The groups are shells around one centre, one inside the other: the same stretched ball of 8 dimensions in 8 sizes.
Some rows, each with its group after it:
[  5 -18  10  56  18 -17  20 -16  13  -9  -3   3 -22  18  -6  38 -28   9
  -8  28   6   3  21]
pir
[ -7   0 -12  40  -2 -12   4  -7  15   9 -12  -5 -17  -3  -6  31 -10 -16
   1  15 -15  12  37]
fim
[-25   6   7   1  22  21   3  -3   6   3  -8  15 -10 -19   3 -13 -11  -5
  -7  31 -26  25  35]
zuk
[ 18   0   0  41 -12 -24  13  -4  13  21   7   7  -7  24  -2  55 -26  -1
   5  26  18   1  14]
Mili
[  1  12  -4   1  -3  -5   5  11   4  36   7  13   1   4   4  23 -14 -14
   4  31  11  15  31]
Vuz
[-12  -3 -16  55  12 -37  15 -14   9  11 -24 -25 -10  -5  -4  37 -12 -11
 -19  14 -18  11  50]
pir
[-12  29  -7 -30  -4  16   2  13  15  28  -2  14   2 -10   0  -6  -1 -20
   4  34   0  26  31]
fim
[ -6  19 -13 -32   0  26   8  -2   3  15   1  20  -4 -15  -2 -17   2 -11
   5  23 -20   8  39]
zuk
[-20 -16  -1  36  33 -16  23 -17  10  -3 -19  -2 -18  -2   1  15 -21  -2
 -26  30 -15   3  45]
Vupi
[  4   4 -10   8  16   6  16 -12  -4  -2   0   1 -13  -7 -10  -2  -1   2
   2  16 -12  11  43]
Mili
[  1  10 -10  -8   1  17   7   0  10   8   2  13 -14  -3  -8   0  -1 -13
  11  23  -2  13  35]
Vupi
[ -1   2  -6  -7  30  13  23  -7   5  -8  -2   3 -18  -2 -14 -15   1  -2
  -1  29   7  15  45]
poz
[  3  37 -17 -25 -23  -5   8   4   6  42   1   7  19  -6   4  12  -5 -10
  -1  24 -11   9  25]
Vuz
[-16  24  12 -44   4  37   5   5  12  16   6  38   4 -11   9 -24 -14  -1
  -2  44 -13  18  14]
Vuz
[-21 -20   2  60  30 -30  18 -16   6   6 -19  -6 -15  -1   7  34 -29  -1
 -29  27 -19   4  44]
fim
[  9 -16 -11  66  18 -40  29 -24   9  -8 -15 -23 -20  14 -13  44 -16   5
 -14  15   0  -3  41]
doz
[-35 -11  -6   2  44  12  22 -19   7 -12 -24   7 -21 -21   2 -23  -8  -6
 -29  29 -36   3  59]
Vuz
[-12   0  10  18  34  -3  22 -12  10 -10 -11  -1 -11  -2  -4  -2 -15  10
 -19  36  -4  20  31]
fim
[-19  25 -11 -38  19  23  15  -4  10   4 -12   5  -2 -23  -5 -35   7  -9
  -9  30 -20  21  44]
Vuz
[ -5  27 -21   2 -28  -7  -9  17  13  48  -2   3   3  -8   1  31  -3 -34
  13  19  -3  22  36]
fim
[  7  -1 -11  38  16 -18  25 -21  11 -13 -12 -18 -17   4 -17  19  -5   4
  -6  16  -4   8  37]
pir
[ -3   6 -10  52 -10 -35   1   4  14  32 -10 -13  -4   4   0  55 -18 -19
  -3  20   1  19  33]
doz
[-13  -1  -7  -2  23   2  18  -6   2  12  -6  11 -10  -7   2  -1 -11  -8
 -13  30 -10   5  48]
doz
[-11   0  -1  13  26  -7  18  -8  -2  10  -6   3  -5  -6   2   5 -15   2
 -17  30 -11  11  42]
Vupi
[  8  23   9  -5  -2   7  13  -8   2  11   9  16   9   0   1   4 -17  17
  -1  31 -10  15   7]
fim
[  1   6   9  -2   8  11  19 -15   8   1   3  24  -4   5   4   3 -22  14
  -8  34 -12  -1  13]
poz
[-22  15 -27 -30   3  16   4   5   6  29 -11  12  -7 -23   2 -12   7 -33
  -1  21 -22   8  61]
Vuz
[-27  11  -7  -6  12   6   6  -1   9  20 -14  10  -3 -19   7  -3  -9 -16
 -15  30 -26  14  44]
Vupi
[-14  -6  11  27  39 -11  26 -21  -1  -8 -12   0  -6  -5   3   1 -23  20
 -30  33 -20  11  33]
pir
[  5  26  -1 -10 -13  14   2   1   6  20   8  16   5  -6  -1   5  -8  -1
  11  25 -11  20  15]
pir
[ -6  17  10   3  -1  21  -5   8  13  11   6  19  -7  -5  -3   4 -11  -7
  14  32  -1  34  15]
Mili
[  2  23 -19  15  -7 -32  19 -10   8  25 -14 -19  11  -2  -3  27  -7  -3
 -15  19 -12   7  35]
poz
[ 12 -15  -6  22  21  -7  27 -15   0  -3   3   8 -20  13  -8  18 -14   5
  -3  23   7  -7  40]
Vuz
[-5  9  1 23 17 -7 12 -5  5  3 -7 -7 -7 -6 -7  9 -8  1 -6 25 -6 26 34]
Vupi
[-19  -2   8   7  52   1  31 -22  -6 -16 -14  -2  -7 -15  -1 -24 -12  21
 -32  33 -25  15  44]
Mili
[-13  23  10   1   7  -1   2   6  -1  29   1  10  13 -12  10   6 -18   2
 -10  35 -13  31  22]
zuk
[-2 11 -5 -3  9  1 18 -5 16  6 -6  5 -7  2 -6  4 -8 -5 -5 31  3 11 29]
doz
[-14   0 -10 -28  34  26  24 -12   1  -7  -6  15 -17 -14  -6 -33   2  -4
  -9  28 -16   4  55]
zuk
[ -4   9   6  34  12 -20  14  -4  14   7  -9  -9  -3   4  -4  25 -18   2
 -11  32   5  26  22]
fim
[-16   4  -6  26   9 -20  15 -10  15  14 -18  -3  -4  -3   4  23 -19  -7
 -21  28 -16   6  34]
zuk
[  0   5  11   0  13   2  23 -12   9   4   2  19  -1   8   4   6 -24  15
 -14  39  -3   2  15]
zuk
[-17   2  -1 -27  41  32  18  -9  -6  -9  -3  17 -14 -20  -4 -40   1   2
  -9  30 -20  16  51]
poz
[ 12   4 -16 -18  13   5  33 -14  10  -2   0   7 -13  10 -12  -4  -1  -1
  -2  27  10  -9  40]
Mili
[ 13   8 -13  -1   8  -3  28 -18   3  -1  -1   1  -7   4 -10   4  -5   8
  -4  20  -6  -5  35]
Vupi
[  2  -6   7  49  27 -16  18 -12   5  -9  -6 -11 -15   5 -10  21 -16   9
  -7  25   3  23  31]
fim
[ -7  -8 -20   7  23   2  18  -7   4   3  -9   0 -23  -5 -10   2   1 -18
  -2  19  -4   4  61]
poz
[ -6 -24 -10  75  30 -42  23 -18   7  -2 -20 -25 -24   6  -9  44 -17  -6
 -19  17  -2   6  55]
Mili
[  7  30 -14  30 -35 -27  -6   7  14  42  -3  -9  11   0   0  51 -11 -17
   9  15  -6  22  18]
poz
[-11  -2  -6   3  23  -3  27 -19   5  -1 -12   6  -8  -4   1  -2 -14   5
 -22  28 -20  -4  40]
doz
[  0  -6 -17  42   2 -24  11  -7   7  18  -9  -7 -14   3  -4  40 -12 -15
  -3  15  -5   3  46]
fim
[-26  15 -12  -1  18   7   4  -1   4  12 -16  -4  -5 -27  -2 -12   2 -16
 -10  22 -29  28  52]
zuk
[-17   3  -6  37  17 -17   7  -4   5  12 -16 -13  -8 -13  -2  19 -10 -11
 -12  21 -17  25  46]
Vupi
[-21  -6   5  11  28   8  11  -1  11   5  -8  14 -17  -5   2   1 -17  -9
 -11  36  -5  17  40]
doz
[ -9   8  -8  40   3 -15   4  -3  20   6 -16 -15 -13  -5  -9  26  -7 -15
  -2  20  -7  27  34]
poz
[-23  17  -1   7   3  -9   3   6  17  30 -13   4   4  -9   9  17 -17 -16
 -15  36 -10  23  30]
fim
[ -6  17  -8  21   0 -27  12  -1   9  28 -11 -11   7  -2   1  28 -13  -7
 -14  26  -5  17  33]
doz
[ -3   1   4  11  13   6   9  -1  -2  14   6  17  -8  -2   2  10 -16   0
   0  29  -4  14  32]
Mili
[ -3   9 -22  26   5 -23  15  -7  13  12 -17 -21  -9  -4 -11  23   0 -16
  -6  16  -5  14  48]
pir
[-11  11 -10  16  -1 -16   5   8  13  32  -8  -1  -3  -2   2  28 -12 -22
  -5  28   2  18  39]
doz
[  4  13  10   7   9  10  11  -9   5  -2   4  10  -3  -2  -5   1 -13  13
   1  29  -8  21  15]
pir
[ 13   8 -10  18   5 -19  26 -18   3   6  -3  -7  -1   7  -7  20 -11  10
  -9  20  -6  -1  30]
Vupi
[ -3   1  -8  53  -5 -28   6  -5  18  17 -12 -10 -11   5  -4  48 -17 -14
  -3  19  -4  13  31]
Vupi
[ -4  17 -11  44  -2 -30   0   5   3  29 -10 -23   2  -9  -5  37  -7 -14
  -1  15  -7  34  40]
Vuz
[ -9 -25  12  48  51 -11  30 -20   8 -26 -12  -4 -28   8  -9   9 -21  13
 -21  34   4  12  39]
Vuz
[-25  -2 -15  28  20 -16  15 -14  13   4 -27 -11 -14 -14  -1  11  -9 -14
 -23  20 -29   7  53]
Mili
[ 10  32   7 -25  -7  24   4   3   0  15  15  20   8  -6  -3  -9  -5   8
  14  29  -5  27  11]
Mili
[ -9  36  -7 -14  -9  -9   7   1   3  36  -6   1  21 -15   8   6  -9  -2
 -12  28 -22  20  25]
poz
[ -3  24 -16 -21 -21  12  -4  17  22  37   2  18  -5  -1  -2  15  -2 -34
  17  29  10  16  30]
Vuz
[-27 -20   0  49  38 -23  17 -11   7   5 -22  -6 -18  -5   4  22 -23  -8
 -29  30 -14  11  53]
zuk
[-13   9 -14 -33  18  27  14  -5  -1   8  -3  18 -10 -17  -2 -27   3 -11
  -2  25 -20   7  51]
zuk
[-15 -20   1  66  27 -23  13 -12  15  -4 -18 -10 -25   3  -4  35 -22  -7
 -15  25  -6  14  42]
pir
[ -6   8 -10   6  19 -18  27 -13   6   9 -13  -8   0  -2  -2   7 -10   1
 -22  28  -7   5  42]
doz
[  6  26  -1 -34   7  34   8   1   0   3  11  17  -2 -11 -10 -27   5   3
  15  27  -5  26  27]
poz
[-14  -5   9  -9  37  18  24 -11   8 -11  -5  20 -16  -2  -1 -18 -15   6
 -15  41  -5   8  34]
zuk
[-23 -16   7  13  46   5  24 -16   4 -10 -13  12 -19  -7   3  -9 -19   5
 -26  37 -16   6  45]
pir
[-19 -10  12   1  38  13  19  -4   7  -1  -3  23 -17  -1   4  -7 -21   0
 -15  44   0  12  36]
poz
[  2 -13  11  22  24   4  23 -16   6 -10   3  17 -18  11  -2  11 -23  14
  -8  33   0   1  23]
pir
[ 13 -16   5  62  34 -31  39 -35   4 -29 -11 -20 -17  15 -14  25 -21  30
 -22  21  -4   1  28]
Mili
[-13  18  -8 -16  16   6  18  -8   7   7 -11   2   0 -14  -2 -15  -3  -2
 -14  29 -20  13  39]
Vupi
[-18  -3  13  42  17  -7   2  -1  11   9  -8   7 -11  -3   4  25 -25  -4
 -10  33  -9  26  26]
doz

New rows. What belongs after each?
[  2  12   8 -29  21  23  25  -9   4  -4   7  22  -4   1  -3 -22 -10  14
  -5  39   1   9  22]
pir
[-12  -6 -19  55  10 -41  15  -9  13  19 -23 -22 -12   0  -2  45 -14 -19
 -18  17  -9   7  53]
zuk
[-26 -15   4  40  46  -7  18 -20  -4 -11 -18  -5 -18 -17   1  -1 -16   6
 -26  24 -33  16  52]
Vuz
[-27  -4 -14  28  29 -20  17 -11   8   8 -27 -15 -12 -15   0  10  -9 -15
 -27  23 -23  12  60]
pir
[  3  18   6  -6   9   6  18  -9   6   2   2   9   2   0  -3  -3 -12  13
  -6  32  -6  15  17]
Vupi
[-21  -4 -21  11  25 -19  24 -12   3  16 -22  -8  -8 -11   3   8  -8 -14
 -27  23 -21  -3  63]
poz
[ -5   8  -8 -19   7  21  11  -1   9   9   2  20 -13  -4  -4  -7  -4 -12
   5  29  -4   7  37]
Vupi
[ -3  -2   7  33  34 -24  33 -21   9 -11 -14 -13  -6   7  -5  12 -20  19
 -28  34  -2  10  29]
Mili
[  2  18 -21  -5   6   2  11  -3  -1  12  -5  -8  -5 -14 -12  -3   9 -11
   5  14 -11  19  50]
Mili
[-15  -4   8   6  46   6  24 -10  -2  -8  -7   4 -12  -8  -3 -16 -11   9
 -19  36  -6  21  44]
poz
[  7  19 -10 -19 -11  13   8   5  14  20   6  17  -5   4  -6   7  -4 -14
  13  28   8  10  26]
doz
[-12 -11  -8  23  50 -10  32 -19   0 -18 -18 -17 -21  -8 -13  -9  -2   3
 -22  24  -8  13  61]
Vuz
[ 21  12  -1 -12   0   2  25  -5   7  11  12  16  -2  18  -6  11 -13   8
   4  33  19   0  18]
Mili
[  1   3   2  20   4   8  10 -12  15  -6  -3  10 -16   2  -7  12 -13   2
   3  24 -11  11  20]
poz
[-11  14  -4  -3  26  10  15  -9   3  -6 -10  -6  -7 -18 -10 -20   3   1
  -7  24 -17  27  42]
Mili
[  0 -21  -2  37  33  -7  29 -28  -1 -19  -8   1 -24   3  -7  10 -16  14
 -15  20 -16  -7  42]
poz
[ -5  10   9  -8  18  25  13 -11   5  -9   1  18  -9  -8  -4 -17 -10  11
  -2  31 -16  18  22]
fim
[ -9  16  12 -19  17  16  12   0  -2  14   6  23   5  -8   7 -12 -16  10
  -9  40 -10  20  22]
pir
[ 19  18   1 -12  -4   7  21  -8   9   7  11  16   1  13  -6   7 -12  12
   5  31   8   3  10]
pir
[  0   6 -29   9  13 -13  27 -19  11  -4 -20 -20 -14  -6 -16   3   7 -11
 -10  13 -13   0  56]
poz
[  2   6   9  12   6   1   7   3   0  22  11  19  -1   5   5  19 -22   3
   1  33   4  16  22]
poz
[-18   4  -2  42  16 -24  10  -6  16   9 -21 -16  -8  -7  -2  25 -15  -9
 -18  26 -12  24  37]
zuk
[ -2 -10 -14  -1  22  11  27 -20   8 -12  -8  11 -25   0  -9  -6  -4  -4
  -6  22 -11 -11  48]
Mili
[-26  -6 -10   0  38   5  20  -9   3   0 -17   2 -17 -16  -2 -14  -4 -11
 -20  28 -19  10  61]
pir
[ -4 -10  -8  48   8 -24  10  -4  12  16  -9  -4 -17   8  -2  43 -19 -15
  -5  23   3   8  40]
doz
[-10  -3 -14  27  12 -11  15 -10  16   3 -16  -7 -18  -3  -7  18  -7 -15
  -8  20  -9   7  46]
Vupi
[  9   1  -7  27  -8  -6  11  -6  21   7  -1   6 -18  14  -9  33 -13 -11
   9  22   9   4  23]
zuk
[ -7   5   4  24  17   0   9 -10  -4   3  -3   1  -6 -11  -2   6 -12   7
  -6  21 -22  21  33]
Mili
[-15  16   3  11  -4 -13   2   7   7  40  -3  12  10  -5  15  27 -24  -9
 -13  35 -11  17  24]
fim
[-20  -9  -1  23  43 -11  31 -25   6 -15 -23  -8 -14  -9  -2  -6 -14  10
 -34  29 -25   4  47]
zuk
[ 30   8  -7  10   2  -8  32 -20   9  -9   5  -2  -9  20 -18  16  -8  16
   4  21  13  -4  19]
zuk
[-39  11   4 -10  22  19  -2   4   5  19 -12  18  -3 -28  12 -16 -11 -14
 -15  35 -33  28  42]
zuk
[-10 -13  -9  54  28 -22  17 -16   1  -4 -17 -17 -20  -6  -8  23 -11  -4
 -14  15 -16  13  53]
fim
[  5  21  -6   6 -14  -8   7   5  22  22  -1   3  -1   9  -5  27 -10 -13
   6  30  12  17  17]
Mili
[-25  -1  -5  30  20 -26  12   3  15  25 -19  -7  -6  -3   6  27 -19 -19
 -23  35  -1  18  46]
Vuz
[-16  25 -15  -7  -7   2  -4  10   7  35  -7   3   3 -19   3   7  -1 -25
   2  22 -17  25  42]
Vupi
[-18  10 -13   1  13 -11  15  -5   3  24 -14   0   1 -13   6   7 -10 -11
 -19  27 -21   7  48]
doz
[ 10   6 -21  14  22 -20  32 -19  -4  -2 -10 -22  -6  -3 -16   4   4   6
 -11  14  -7   5  53]
poz
[ 17 -14 -13  37  19 -15  34 -27  10 -21  -7 -11 -26  15 -19  21  -7   8
  -4  15   4  -9  39]
zuk
[ 10  37  -9 -33 -30  31  -8  14  13  27  14  24   1  -5  -7   0   4 -18
  31  23   1  24  14]
Vuz
[-30  23   4 -31   1  26  -5  12  12  31  -3  31   5 -20  15 -12 -13 -18
  -6  40 -22  23  27]
Mili
[ 20  22 -16 -27  12   7  34 -17   2  -7   1  -5  -2   2 -19 -18   9  12
   0  22   2   4  35]
poz
[-19   9  12  26   6   0  -2   2  13  16  -6  11  -4  -8   7  18 -23  -5
  -7  33 -15  28  20]
pir
[  0  17  12  -2   2   9   7  -1   3  16   8  20   5  -1   5   6 -20  10
  -1  35  -8  19  12]
doz
[-14   2  -4  32  24 -24  15  -4   2  17 -13 -12  -3  -6   1  20 -14  -5
 -19  27  -7  21  46]
zuk
[ -6  25  -5 -50  12  28  21 -11  -4   8   2  22   7 -16   2 -36  -1   9
  -9  30 -26   5  32]
Mili
[-15   8 -15  29  -3 -11  -1  -2  11  21 -14  -5  -9 -13  -1  25  -7 -22
  -2  15 -22  17  43]
zuk
[ 12   4   1  24  17  -9  20  -9   1   1   3  -4  -8   7 -11  15 -11  10
   0  25   8  17  29]
zuk
[ -3  -8  -1  71  17 -41  22 -21  16  -5 -21 -24 -13   8  -7  44 -22   6
 -21  21  -8  10  31]
fim
[ 12   0  -8  23   7  -7  24 -24   5  -8  -4  -1 -11   5 -10  15 -10  11
  -5  16 -14  -4  29]
Mili
[ 12  17   3  21  -7  -4  10  -9  12   3   2   2  -2   5  -8  21 -13   9
   6  23  -3  18  10]
fim
[-22  -5   2  37  32 -20  23 -21   6  -3 -22  -9  -8  -9   3  10 -20   8
 -33  28 -28   9  40]
zuk
[  4   3   2  29  11 -26  22  -8   8  14  -4  -3  -1  12   0  31 -23   6
 -14  32   7   8  25]
doz
[  3   4 -15  24  -6  -9   7   0  15  16  -5  -1 -15   4  -9  30  -6 -20
   8  18   4  10  37]
Vupi
[ -3  -5  -2  57   9 -27   7  -6   3  15  -7 -10 -10   1  -2  41 -19  -5
  -6  19  -7  18  36]
zuk
[  8   5 -14  46 -11 -34   8   1  15  27  -6 -12  -7  12  -6  54 -14 -17
   2  19  12  11  33]
pir
[ 12  18 -15  -5  -8   5  12  -1  18   8   0   1 -11   5 -15  11   2 -13
  14  22  11  12  29]
fim
[ 18   4  -9 -11  23  -1  42 -25  -3 -11   1   3  -6   9 -11  -8  -6  21
 -12  26  -1 -11  35]
fim
[-14 -10   0  49  33 -39  28 -18   7   5 -21 -17  -6   3   2  29 -24   6
 -35  31  -9   7  43]
fim
[  7 -11   6  11  34   6  32 -24  -3 -19   2  12 -16   6  -7  -6 -16  23
 -12  29  -6  -2  31]
zuk
[-15  -6   4  29  36 -12  27 -22   7 -12 -17  -6 -11  -4  -2   3 -18  13
 -28  30 -19   9  37]
doz
[-11   9 -17  24  10 -22  10   0   8  21 -16 -17  -5  -9  -5  21  -3 -18
  -9  20  -6  21  51]
pir
[ -1  24 -16  -9   4 -10  18  -5   2  21  -7  -8   7  -9  -4   3  -1  -4
  -9  22 -10  13  41]
doz
[ 17  12 -17 -12   9   9  26 -14   5  -7   1  -1 -12   2 -19  -7   7   2
   8  18   3   4  39]
zuk
[ -8  18  -4 -33   8  40   4   0   5   3   4  23 -10 -17  -6 -28   4  -8
  11  26 -16  21  33]
Mili
[-11  33 -15 -24 -10  16  -7  14   8  31  -2   6   3 -20  -3  -6   7 -25
  12  22 -12  33  39]
zuk
[-12  29   0 -64  18  38  17  -2  -2  10   4  27   8 -20   3 -46   1   5
  -7  38 -18  16  33]
fim
[ -2  -1   6  -3  20   4  28 -16   7  -1  -1  19  -7   7   3   0 -21  14
 -16  37  -6  -5  24]
zuk
[-12  -1 -10  49  -8 -14  -8   4  15  24 -10  -1 -17  -5  -1  43 -14 -27
   6  15 -11  19  39]
poz
[  6  26  -6 -27 -15  13   8   3   6  28   9  22   7  -1   2   4  -8  -5
   8  29  -4   8  20]
pir
